There are 3 nested groupings, the coarsest first. Each group lies inside one group of the grouping before and may be the whole of it. The rows also spread widely along 9 directions, which tell nothing about the answers.
In the rows, zero is written as 128.
Known rows, each followed by its group in each grouping:
[152 160 147 120  75 106 137 146  95  90 132 120 102  69 147 159 125 130
 178 155 120 125 107  76 120 112]  sofo q_340 q_247
[ 77 145 109  95 153 151  80 125  86 159 108 115  91  46 205  84 144 103
 146 154 124 200 128 149  69 120]  sofo q_142 q_171
[137 141 167  82 161 118 142  86  59 173  61 149  84 117 122 101 113 128
  88 138 111 176 167 100 106 104]  sofo q_112 q_631
[ 82 183 127 116 144 147 100 145 112 130 112 113 127 127 146 132 100 160
 137 126 128 137 142 116 140 137]  sofo q_246 q_904
[105 147 119 148 148 124 163 148 122 147 150 175 150 156 108 152 128 143
  77 117 128 102 171 187 151 152]  Ven q_89 q_747
[ 86 185 132  97 154 122 144 166  92 159 108 119 151 150 139 176 123 140
 133 128 134 106 144 107 125 156]  vekug q_869 q_580
[ 99 164 124 176 119 127 144 123 112 111 158 159  93  92 164  75 127 131
 128 129 140 167 142 156  94 119]  sofo q_340 q_35
[112 160 123 111 156  95 179 177  84 187 119 161 118 127 160 145 173  79
 120 136 131 129 152 142  95 141]  Ven q_861 q_649
[ 95 173 128 174 159 153 106 158 160 119 102 128 145 147 117 125  88 186
 136 143 116 149 133 175 159 148]  vekug q_504 q_65
[160 191 132 177  81 108 149 158 141 140 151 147 149 121 131 126 125 149
 117 156 147 115 120 134 129 149]  Ven q_347 q_514
[ 81 178 118 116 228 142 110 159 137 212  64 120 127 163 143 100 118 129
 118 147 128 170 174 185 124 148]  Ven q_89 q_916
[184 124 179 181 103 148 147 152 206  60 135 145 131 111 127  99  78 163
 136 186 122 159 113 199 155  99]  sofo q_340 q_185
[ 85 184 124 210 152  95 179  81  70 146 111 199  85 151  87 125 122 166
 103  77  98 146 167 127 146 143]  vekug q_504 q_754
[119 173 153 111 169 154 123 139 131 189  74 125 148 175 140  87  87 158
  78 157 139 164 150 166 121 140]  vekug q_504 q_251
[138 154 151  79 141 159  94 168 141 137  92  97 161 104 166 133  97 135
 136 180 145 155 107 143 114 128]  vekug q_140 q_8
[ 64 180 106 159 161 135  96 124  82 177  98 155 110 106 146  95 138 157
 105 111 124 174 151 134 111 158]  vekug q_869 q_24
[173 165 159 192  96  99 171 140 127 115 129 166 109  90 128 130 132 130
 150 151 108 150 102 140 125 127]  vekug q_569 q_915
[183 136 179 116  97 156 100 109 142  93  93 118 124 100 114 101  70 179
 114 173 112 161 113 121 151  97]  sofo q_246 q_30
[ 73 176 115  74 141 162  95 165 124 159 126 100 179 141 167 145 101 153
  98 140 156 113 143 139 111 151]  vekug q_569 q_789
[167 174 187  65 115 109 160 143 109 137  85  97 151 145 128 147  88 140
 130 167 138 116 126  62 121 111]  vekug q_869 q_335
[150 175 144 102 116 116 115 112 121 110  88  89 110 107  94 129  87 178
 147 146 110 135 138  66 151 106]  Ven q_861 q_266
[153 135 144 106 133 145 123 171 148 135 112 133 180 158 103 185 100 161
  97 161 120  89 146 169 181 152]  Ven q_89 q_758
[117 178 123 170 156 131 112 144 145 156  96 143 136 151 105 128 113 183
 113 134 111 139 147 148 167 158]  Ven q_347 q_17
[135 148 156 123 111 146 137 104 129  93 127 136 145 110 121 109  75 162
  96 144 139 139 129 131 119 111]  vekug q_140 q_536
[144 110 171 107 140 135 144  78  80 122  87 178 116 105  94 130 111 148
  76 127 101 153 145 138 134 107]  vekug q_140 q_204
[157 140 137 213  59 130 129 173 151  87 163 186 177 111 106 168 121 187
 101 147 124  97 103 173 180 175]  vekug q_869 q_24
[106 139 153  86 151 145 122  98  82 167  91 152 136 132 129  96 109 152
  51 128 132 152 167 131 107 129]  vekug q_869 q_335
[125 151 130 106 103 136 129 100 122  90 157 119 139  94 128 119  88 152
 118 137 131 115 149 131 120 111]  Ven q_89 q_758
[130 194 160 142 157  99 186 123 116 158  97 146 108 150 120 119 112 135
 130 131 120 148 145 115 117 117]  vekug q_569 q_789
[152 182 163 138 177 105 178 110 134 162  84 137 103 155 111  93  98 130
 125 148 115 161 163 140 128 110]  Ven q_89 q_758
[104 193 130  97 126 113 159 175  75 159 121 133 168 161 140 194 117 131
 108 123 148  82 136  93 128 161]  vekug q_140 q_536
[134 170 151 165 131 113 184 138 119 137 129 171 132 127 144 105 117 114
 106 142 141 145 128 156 100 125]  vekug q_140 q_204
[143 175 177 160 106  85 229  93 114  76 153 151 108 120 106 123  97 137
 144 126 121 121 138 100 109  95]  vekug q_869 q_580
[ 90 160 123 181 146 111 164 151 110  93 128 170 121 110 109 189 132 141
 166 108  97 116 125 144 159 139]  vekug q_140 q_204
[ 92 202 121 182 120 105 180 150 136 114 159 130 125 127 165 110 106 127
 164 136 146 137 123 142  98 129]  vekug q_504 q_754
[151 145 113 203  64 117 136 143 128 102 188 187 147  85 123 140 137 143
 107 136 126 104 125 184 141 160]  Ven q_89 q_758
[138 141 148 144 134 120 207 149 152 122 173 171 161 154 135 126 114 109
  86 144 141 102 160 211 121 129]  Ven q_89 q_758
[176 176 168 196 117 123 125 119 164  98  83 127  76  98 116  72  88 168
 172 175 109 198 109 119 143 100]  sofo q_340 q_247

New rows, each followed by its group in each grouping:
[132 142 152  75 123 109 171  64  66 146 129 147  94  76 142  87 135 104
  95 131 130 153 161 109  64  86]  Ven q_347 q_514
[133 189 159 164 146 100 198 122  97 149 112 180 123 165 109 131 109 142
  94 114 131 132 148 124 134 136]  vekug q_140 q_8
[ 94 115 147  91 174 146 153 165 136 137 122 139 152 108 176 123 137 103
 119 161 134 152 138 199  95 121]  vekug q_869 q_24
[110 107 145  38 150 144 137 132 107 112 109 119 146 114 117 168 112 136
 111 138 111 111 163 131 137 104]  Ven q_861 q_649
[163 200 158 169 115 129 130 140 149 146  95 124 124 145 130  91  82 168
 124 172 130 164 120 119 142 132]  sofo q_142 q_171
[147 160 163 143 124 107 186 117 108 119 132 159 113  98 147 108 121 109
 128 145 134 155 123 136  90 106]  vekug q_140 q_8
[ 86 157 128 145 129 126 177 159  92 122 162 183 150 183 121 178 123 153
  76  97 136  80 172 153 159 154]  sofo q_340 q_35
[149 129 145 184 105  99 193 125 127  94 158 199 127 108  85 168 142 145
 116 123  98 102 140 168 162 128]  Ven q_347 q_514
[143 176 144 147 115 119 145 143 107 158 118 149 121 126 151 118 122 131
 113 155 131 147 128 131 117 139]  sofo q_142 q_171
[138 193 119 172  85  95 192 181 133 133 193 157 171 163 127 161 120 135
 100 131 157  66 141 148 139 162]  Ven q_89 q_747
[157 168 133 124  86 132  83 179  87 175 101 141 161 116 134 184 139 157
 101 153 124 112 105 111 147 181]  vekug q_569 q_915
[128 173 142 143 105 135 154 159 143 133 157 141 162 130 163 111 106 133
 101 153 151 126 121 166  99 136]  vekug q_569 q_915
[108 169 103 164 118  97 120 108  76 112 127 154  94  83  91 169 133 162
 152 101  94 113 149 100 156 146]  Ven q_89 q_916
[116 106 140  82 104 124 116 109  41 126 120 169 124  62 131 164 156 130
  94 118 108 122 136 110 113 134]  vekug q_869 q_335
[ 81 172 118 161 140 113 143 102  69 150 123 184 107 125 102 149 136 162
  94  83 105 128 161 122 137 151]  vekug q_569 q_789
[147 135 135 113 108  90 148 121  68 139 125 157  94  55 141 153 175 102
 145 135 104 135 125 110 102 125]  Ven q_347 q_17
[ 76 138 126  71 136 159 130 161 118 128 135 121 193 165 143 179  89 158
  86 133 144  83 151 160 141 148]  vekug q_504 q_754
[122 112 165  90 168 145 137 145 149 110  95 118 131  87 155 118 118 122
 155 176 114 170 124 173 111  98]  vekug q_869 q_24
[136 159 125 184 107 135 170 160 172 128 191 176 176 149 147  94 108 132
  67 149 161 109 149 228 119 153]  Ven q_89 q_758
[ 75 175 121  98 121 147 121 149 103 132 148 114 172 134 152 148 103 158
 104 126 152 100 143 123 110 154]  vekug q_869 q_580
[103 168 145 123 172 101 180 102  48 175  84 173  81 145 115 147 138 125
 108 106  95 145 170 104 132 126]  sofo q_142 q_171
[147 169 165  96 170 128 149  91 147 141  88  99 111 136 114  67  72 146
 122 158 129 171 163 128 114  84]  Ven q_89 q_747
[123 122 146 140 130 104 180 190 120  86 138 158 143 100 119 237 156 119
 185 142  95  88 111 154 160 144]  vekug q_869 q_580
[126 128 133  94 159 129 110 151 118 138  79 122 108  82 130 143 143 123
 156 157  99 161 136 137 131 117]  Ven q_861 q_649
[100 142 160 159 188 123 205 130 146 137 127 170 116 133 150  79 129 103
 117 145 129 174 152 212  88 111]  vekug q_869 q_580
[141 131 130 140 109 131 128 162 138 131 138 159 161 117 123 162 136 152
 101 148 120 108 129 171 150 155]  Ven q_347 q_17
[134 141 157 119 109 104 177 149 102  62 137 136 112 108 117 197 119 136
 179 131 103 100 130  99 157 106]  sofo q_340 q_35
[139 116 155 159  93 109 167  96  75  98 150 197 113  76 106 150 146 140
 102 118 104 123 134 143 125 131]  vekug q_869 q_580
[129 168 151 110  99 104 172 148  84 116 146 147 125 120 145 164 127 120
 133 128 132 100 131  98 122 126]  sofo q_246 q_904
[137 188 139 173  97 131 148 159 140 126 142 153 175 157 124 130  86 168
  84 143 157 111 121 142 139 157]  vekug q_140 q_536
[ 68 167 120 117 169 123 166 124 110 122 129 142 137 152  98 175 112 161
 122  98 110  96 176 130 157 127]  Ven q_347 q_514
[117 145 123  79 137 106 151 135  58 177 131 159 135 124 139 161 150 105
  85 124 133 100 169 133 104 147]  Ven q_89 q_916
[136 173 149 131 140  93 178 210 126 122 104 122 125 133 138 207 126 115
 197 161 110 108 116 110 153 135]  sofo q_112 q_631
[117 146 143 103 161 160 113 152 121 183  86 138 158 155 141 121 110 150
  78 158 130 147 143 183 129 151]  vekug q_504 q_251
[137 171 111 169 137 101 103 142  73 193  88 177 111 120 101 154 157 151
 103 121 107 131 149 131 159 180]  Ven q_89 q_916
[121 143 165 123 150 132 189 167 155 122 147 148 137 132 178 101 116  94
 127 161 146 143 134 194  98 107]  sofo q_246 q_904
[120 131 131 147  83 133 155 154 123  89 183 166 161 101 150 144 124 133
 103 143 140 104 123 186 111 139]  vekug q_504 q_65
[139 169 118 151 115  96 157 162 111 151 153 148 121  97 150 133 153 100
 140 148 136 127 129 149 105 142]  Ven q_89 q_747
[159 120 160 139  82 126 162 120 124  82 157 160 124  82 138 132 116 133
 120 159 117 133 120 155 124 108]  sofo q_142 q_171
[101  97 128 123 125 159  86  69  67 137 103 185 124  94 103 126 121 179
  53 110 103 151 157 164 142 141]  vekug q_504 q_754
[150 112 178  95 131 149 147 120 148  89 123 127 115  99 151  93  88 129
 121 172 126 166 139 167 107  77]  sofo q_340 q_185
[107 180 144  76 120 147 126 147 134 111 128  76 159 128 160 119  72 152
 139 164 153 124 128 115  99 113]  vekug q_504 q_65
[ 84 123 119 103 135 130 143 155  65 147 143 174 143 108 155 173 160 111
  92 122 124 110 146 175 105 155]  vekug q_504 q_65
[151 144 188 109 130 109 207  93 100 126 121 157 121 132 118 110 106 127
  94 140 129 137 150 122  99 102]  vekug q_869 q_580
[101 135 132 126 173 130  96 121  75 140  58 148  67  89 116 153 148 147
 156 124  78 173 146 119 152 125]  sofo q_340 q_247
[ 96 124 132  49 167 123 159 139  93 142 126 133 143 125 136 171 127 105
 111 132 124 100 172 153 113 118]  Ven q_89 q_916
[138 153 173 109 152 120 137  94  86 148  56 149 119 146  82 132  98 176
  91 125 100 147 157  92 155 123]  vekug q_869 q_335
[101 161 134 111 118 100 132  99  53 122 114 138  88  61 140 128 138 127
 151 114 110 148 134  70  93 117]  vekug q_869 q_335
[101 150 122 147 153 127 101 112  69 143  88 167  94  72 129 142 148 143
 132 112 100 170 130 132 128 142]  vekug q_140 q_8
[ 58 182 107 161 153 113 149 178  93 148 129 162 148 154 129 184 140 148
 124  98 121  96 150 134 151 175]  vekug q_869 q_335
[102 185 139 132 151 130 120  84  55 175  83 157  90 160 112  84 105 172
  65 100 129 164 182  93 129 134]  sofo q_340 q_35
[157 120 172 114 118 145 131 146 147 103 120 136 128  89 153 114 112 127
 134 175 125 155 115 169 124 106]  sofo q_246 q_904
[107 126 150 105 139 101 214  76  91 108 163 173 106 104 127 116 133 108
  97 106 117 124 170 145  88  90]  Ven q_347 q_17
[154 158 131 107 131 114 105 141  89 194  82 129  90  63 171  75 163  91
 133 173 132 196 125 121  72 126]  Ven q_861 q_649
[136 108 142 177 147 115 170 182 149 108 125 181 108  82 149 151 154  96
 165 166 100 159 117 212 135 127]  sofo q_112 q_631
[120 132 124 120 106 148  79 116  78 147 117 153 125  68 151 107 137 144
  92 145 127 162 126 155  97 146]  vekug q_504 q_65
[114 140 135 162 163 110 147 136 103 124  91 157  86  80 130 151 150 121
 184 138  79 167 120 161 135 127]  vekug q_504 q_251
[107 194 111 222  89 124 112 167 144  75 154 146 127 106 119 162 110 186
 175 119 112 113 109 126 183 159]  sofo q_246 q_904
[172 194 159 117  95 102 132 109  63 164  83 133 111 108 126 114 109 141
 111 146 139 151 117  52 103 133]  vekug q_140 q_536
[148 144 162 100 126 112 139 124  48 169  78 163 128 127  99 181 143 147
  93 126 107 117 143  93 143 155]  vekug q_869 q_580
[155 140 152  90 109 124 163 180 137 130 131 137 180 159 116 178 112 141
  90 157 137  82 143 137 152 135]  Ven q_861 q_649
[123 132 152 102 167 159  99 124 146 123  76 107 105  84 150 101 102 143
 159 177 101 194 124 159 127  99]  sofo q_142 q_171
[ 81 146 131 138 153 128 161  80  94 108 137 161  97  77 147  83 116 118
 116 114 128 173 147 151  75  98]  vekug q_140 q_536
[128 128 145 127 116 103 216 165 143  75 170 158 150 129 116 183 126 118
 138 135 118  83 146 155 141 109]  Ven q_861 q_649
[ 65 152 114 118 163 175  83 122 122 136 109 130 150 118 143 101  92 168
  87 129 139 160 146 168 119 140]  vekug q_140 q_536
[114 118 160  92 134 119 176  83  69 111 128 166  81  91 141 102 129 109
 102 123 117 154 163 129  86  84]  sofo q_340 q_247
[ 81 163 132 139 156 148 128  68  91 137 119 159 109 107 137  63  97 155
  75 106 137 180 159 144  91 116]  vekug q_140 q_8
[ 86 112 136 121 152 129 178 146  91 103 147 186 126 125 129 189 142 120
 111 105  99 103 153 178 148 125]  sofo q_246 q_30
[ 73 173 119 155 189 131 110 137  84 166  75 155  87 144 116 142 127 163
 127 103  96 159 168 130 161 148]  sofo q_340 q_185
[124 138 145 179 129 116 203 171 138 111 155 193 146 158 119 165 118 135
  97 132 123 102 148 189 155 142]  sofo q_112 q_631
[ 79 185 106 116 146 143  93 191  97 165 101 122 141 152 148 170 126 156
 125 132 133 115 143 117 149 169]  sofo q_340 q_247
[ 82 191 109 174 117 119 144 128  93 149 142 160 134 143 139 119 112 157
  97 108 141 125 148 137 118 159]  vekug q_504 q_754
[120 107 155 141 158 109 168  80  76  77 105 187  74  57  97 166 142 130
 157 104  70 158 136 139 140  97]  vekug q_140 q_8
[109 175 117 126 117 145 109 142 131 149 136 128 160 128 135 123 108 166
  91 140 145 119 148 146 130 146]  Ven q_347 q_514
[ 96 164 144  88 165 156 120 130 131 135  95 106 149 135 144 108  78 150
 111 150 144 152 140 137 110 116]  vekug q_140 q_536
[121 118 158 108 157 123 189 159 110 109 125 163 120 124 138 177 137 104
 135 137 101 119 138 169 136 109]  sofo q_246 q_30
[ 84 156 127 156 124 136 157 105  96 106 160 177 116 127 132 107 107 151
  79  97 123 128 157 151 121 123]  sofo q_246 q_30
[104 209 118 198 166 123 134 114 158 151 115 132 107 149 113  56  87 169
 121 130 131 173 162 157 131 130]  Ven q_89 q_747
[ 91 181 111 173 138 143  74 115 114 117  91 132 111  88 114 119  98 186
 145 120 111 168 123 115 146 143]  vekug q_140 q_536
[ 86 136 143 126 187 125 143  87 109 117  83 133  79  92 128 105 112 134
 165 130  92 189 145 148 114  93]  vekug q_504 q_754
[149 211 151 155 104  98 182 119 143 115 138 119 129 140 110 114  87 163
 140 141 137 119 137  93 130 112]  Ven q_347 q_514
